All rows are made from the same 13 directions, up to rounding. Whole rows:
In the rows, zero is written as 128.
[[112  92 105 168  97 136 129  93  76 153 135 108 115 151 153  97 200 169
  121  80]
 [ 80  87 141  94  95 129 120 134 114 163 135 125 112  86 115 140  94 109
   95 127]
 [159 122 111  98  90 162 100 128  75 174 154 125 106 112 121  80 100  90
  100 125]
 [ 63 141 131 130 136  85 117 164 128 109 103 191 137 118 147 155 141 142
  106 172]
 [121 162 111 131  68 156 112 111 136 164 124  87 156 174 171 134 131 134
   80 114]
 [102 143  91 142  98 128 164 114 161 107 112 160 132  95 154 117 162 155
  115 137]
 [169 140 146 174 149 168 151 135 127 101 173 145 143  92 146 115  96 139
  101 141]
 [164 151 189 185 172 126 107 136  94 150 105 167 129 162 157 110 154 119
  131 181]
 [119 168 184 143 143 113 149 109 105 151  60 144  97 158 186 127 153 141
   89 169]
 [149 133 127 151 178 112 163 148 141  75 160 127 119 158 127 125 133 137
  140 131]
 [109 167 149  76 195  92 103 119 114  89 155 133 105 183 104  69 142 105
   63 110]
 [109 106 100 132 114  99 153 135 156 134 109 113 157 130 135 182 152 149
  167 106]
 [166 174  83  85 113 121 148 120 143 111  19 160 117 132 131 141 134 159
  198 125]
 [111 110 132 160 134 118 121 123 105 126 187  70 103 107 127 146 137 118
  137 149]
 [142 141 111 191  96 184 112 127 186  92 103 148 175 175 132 127 137 179
  163 118]]

Rows cut short, each followed by the rest of it:
[135 116 150 132 133 142 139 121 150 144  70 199 182 148 137 110] => [146 160 111  80]
[164 129 140 136 147 139 111  85 105 133 129  55 135 109 115 160] => [129 149 176  88]
[177 118  59 155 112 109 197 194 140 116 158 109 157 122 164 211] => [103 140 188 139]
[153 142  83 119 122 129  70 139  89 132 164 113 154 123 110 127] => [130 117 153 114]
[187 120 122 121 187  97 155 112 129 146 163 149 166 119 113  81] => [179  94 135  85]
[139 129 143 108 144 125  81 148  89 155 136 159 162 108 117 131] => [105 109 113 123]
[162 150 145 167 106 159  81  96 140 179 149  83 146 141 132 107] => [150  84 141 161]
[137 170 125 169 113 169 144  58 143  94 126  69 121  80 154 137] => [143 180 131 119]
[131 127 110 129 134 122 104 120  55 122 111 161  93 117 128  90] => [162 152 139 123]
[105 133 174 141 162 137  92 135 155 110 156 167 152 145 106  91] => [122 109  82 141]
[140 148  72 129 113 160 133  96 101  87 168 149 119  81 131  59] => [150 159  92  92]
[128 168 127 176 140 171 156 105 115  42 152 109  88 158 162  96] => [128 199  80 118]
[171 140 161 130 179 147 125 128 142  84 125 137 109 118  90 113] => [ 91 123 164 144]
[167 142 106  97 106 147  82 146  88 155 132 115 116 164 115 109] => [ 99  97 139 130]
[127  89 135 114 100 143 160 142  30 159 121 135  55 107 160 115] => [ 94 143  86 126]
[152 103 117 139 103 158  93 124 134 149 194  48 110 176  92 105] => [117  81 154 125]
[163 179  99 137 103 140  78 120 108 148  93 111 159 158 149 146] => [146 140 163 132]
[129 111 103 132 116 135 122 141 184 107 136 129 139 135  90 131] => [123 116 180 133]
[ 89 148 104 135 134 105 145 132 133  65 111 103 113 133 143 182] => [132 187 146 125]
[197 174  82 163 105 167 112 103 137 123 149  65 159 174 146 124] => [148 141 164 105]
[109 120 128 157 159 117 135 133 179  75 150 148 142 135 104 119] => [151 138 148 132]
[156  91 169 112 188 132 134 124 100 102 115 112 118 139  88 145] => [ 95 161 162  64]
[102 144  87 114 100  90 155 158 160 117  72 125 123 170 152 187] => [138 147 167 150]
[107 142  88  59 113 122 117 137 143  84  93 139  98 104  87 137] => [ 90 136 158 126]
[126 130 175 102 154 140  92  78 135 122  73  90 140  83  86 174] => [102 158 175  89]
[158 145 141 114 131 125 168 145 164 146  99 136 150 175 152 142] => [109 115 113 126]
[105  97 106 111  79 139 163 145 130 138 128 114 108 115 139 153] => [ 93 136 115 121]
[114 151  96  64 113 129 130 114 121  98 109  96 108 123 117 143] => [ 97 154 118  86]
[125 154 113 121  84 145 113 138 168 135 110 138 103 142 124 107] => [115  89 138 193]
[201 159 156 150 133 172 128 111 167 148 110 144 149 108 124 102] => [109  95 153 164]
[151 188 124 150 144 146  81 135 142  89 174  94 124 194 123 100] => [122 106 120 164]
[108 142 130 141 161  98 106 141 123  93  94 170 140 121 122 152] => [151 158 164 144]
[ 79 139 143 166 120 124 149 120 131 115 147 137 111 112 169 119] => [152 141  70 166]
[100 103 127 170  85 145  47 127 168 164 114 163 176  77  90 139] => [152 103 196 177]
[146 172 100 147 125 127 141 153 114 110 134 135 158 149 178 155] => [123 157 104 131]
[180 107 111 105 129 128 142 150  80 157 135 139 114 106 123 121] => [104 106 149 121]
[111 150 147 117 150 135 129  42 155 129 171 105 161  57 121  78] => [170 122  59  79]
[152 140 115 148 115 178 122 146 128  90 137 160 130 142 128 101] => [ 94 154 117 126]
[150 139 161 103 137 144 135  96 114 158 142  92 124 108 133 115] => [105 107  84 108]
[138  82 124 149 113 149 141 162 180 128 196 116 137  89  92 139] => [ 82  79 157 162]
[130  89 122 164 168  91 147 157 140 120 143 179 169 132 121 134] => [173 135 161 116]
[173 132 108 170 136 144 139 167 204  89 177 124 135 159 100 121] => [110  87 189 183]
[ 91 149  69 160 104 108 144 136 112  84 153 100 124 105 169 176] => [153 179 132 140]
[166 138  81 135 142 111 104 148  84 109 126 138 131 110 117 146] => [142 143 202 132]
[130 193 133 120 129 137  64 105 173 128 157  56 184 162 120 153] => [119 102 114 128]
[124 144 132 115 132 126 108 142 146 132 134 173 145 140 120  92] => [129  97  98 147]
[147  67 190 158 150 133 130 120 163 188 130  86 203 181 117 172] => [132 123 147  62]
[196 124 169 142 117 163 196 119 154 181  49 157 124 230 171  85] => [137 128 113 108]
[103 133 117  98 140  88 156 158 136 122  85 223 142 118 142 118] => [144 132 101 136]
[ 84  98 152 188 132 144 132 112 201 108 165 159 174 109 117 105] => [163 136 105 127]
[124  99 109 126 137  98 160 160 124 131 180 114 117 157 130 125] => [135 102 116 126]
[154 142 119 154 129 138 162 120  59 114 119 113  75 140 174 119] => [139 171 119 128]
[125 134  80 101  88 147  99 129 109 129 146 124 135 113 119 115] => [114 131 116 105]
[155 185 133 214 153 137  93 125 147  86 156 105 121 169 142 118] => [167 124 170 206]
[163 141 113 134 180 109  70 159 112 120 197 176 187 108  94  97] => [141  85 136 135]
[179 109  74 138 125  85 138 175 124 155  94 124 152 185 131 180] => [161 123 241 127]
[131 173 102 104 128  91  91  98 134 156  95 121 166 123 132 136] => [185 114 154 125]
[120  91 143 124 134 145  86 125 115 125 160 114 108 114  76 107] => [109 108 147 123]
[143 127 141 106 105 132 129  85  51 193  74 129  97  60 155 123] => [141 136 122 122]
[ 95 145 103 107 154  71 156 108 144 104 168  86 118 119 132 132] => [172 116 109 121]
[ 94 156 177  80 125 130 137 125 119 136 118  89  95 129 149 156] => [ 62 117  50 144]
[155 131 128 118 166 105 151 114 151 131 167 108 156  91 115 132] => [138  99 135 114]
[190 148  99  93 153 111  86 168  91 134 119 176 124 135  94 100] => [117  83 182 155]
[ 76 154 104 157  72 146 167  80 169 121 148  87 135 109 183 128] => [163 160  60 122]
[ 86 100 158 149  88 112  92 133  58 195  45 139  96 135 161 171] => [153 150 157 165]
[168 127  97 170  79 178  83 158 104 134  85 158 134 182 132 125] => [122 158 192 142]
[108  75 155 143 105 155 104 157 124 150 155 128 111 168 107 111] => [ 98 104 114 139]
[105 140 150 131 109 158 153  79 228 124 133 127 141 134 120  72] => [147 106  78 125]
[157  95 165 112 148 139 139 138 129 161 168 116 138 127 107 115] => [ 88  84 103 110]
[128 104 121 155 158 103 153 128 164 106 130 144 138 151 113 117] => [178 135 168 116]
[118 110 147 120  93 145  74 111 152 192  79 190 174  50  98 120] => [134  95 157 151]
[137  82 102  77  97 160 141 149 118 119 116 164  94  92  85 103] => [ 68 128 142 103]
[106 183  75 108 161 109  68 118 192  52 157 173 200 149  82  82] => [177 134 123  93]
[110  73 182 149 157 132 104  95  97 138 101 121 122 105  97 140] => [145 163 165  89]
[143 148 110 127 191 107 145 163  69  52 149 173  99 187 138  89] => [137 171  97 101]
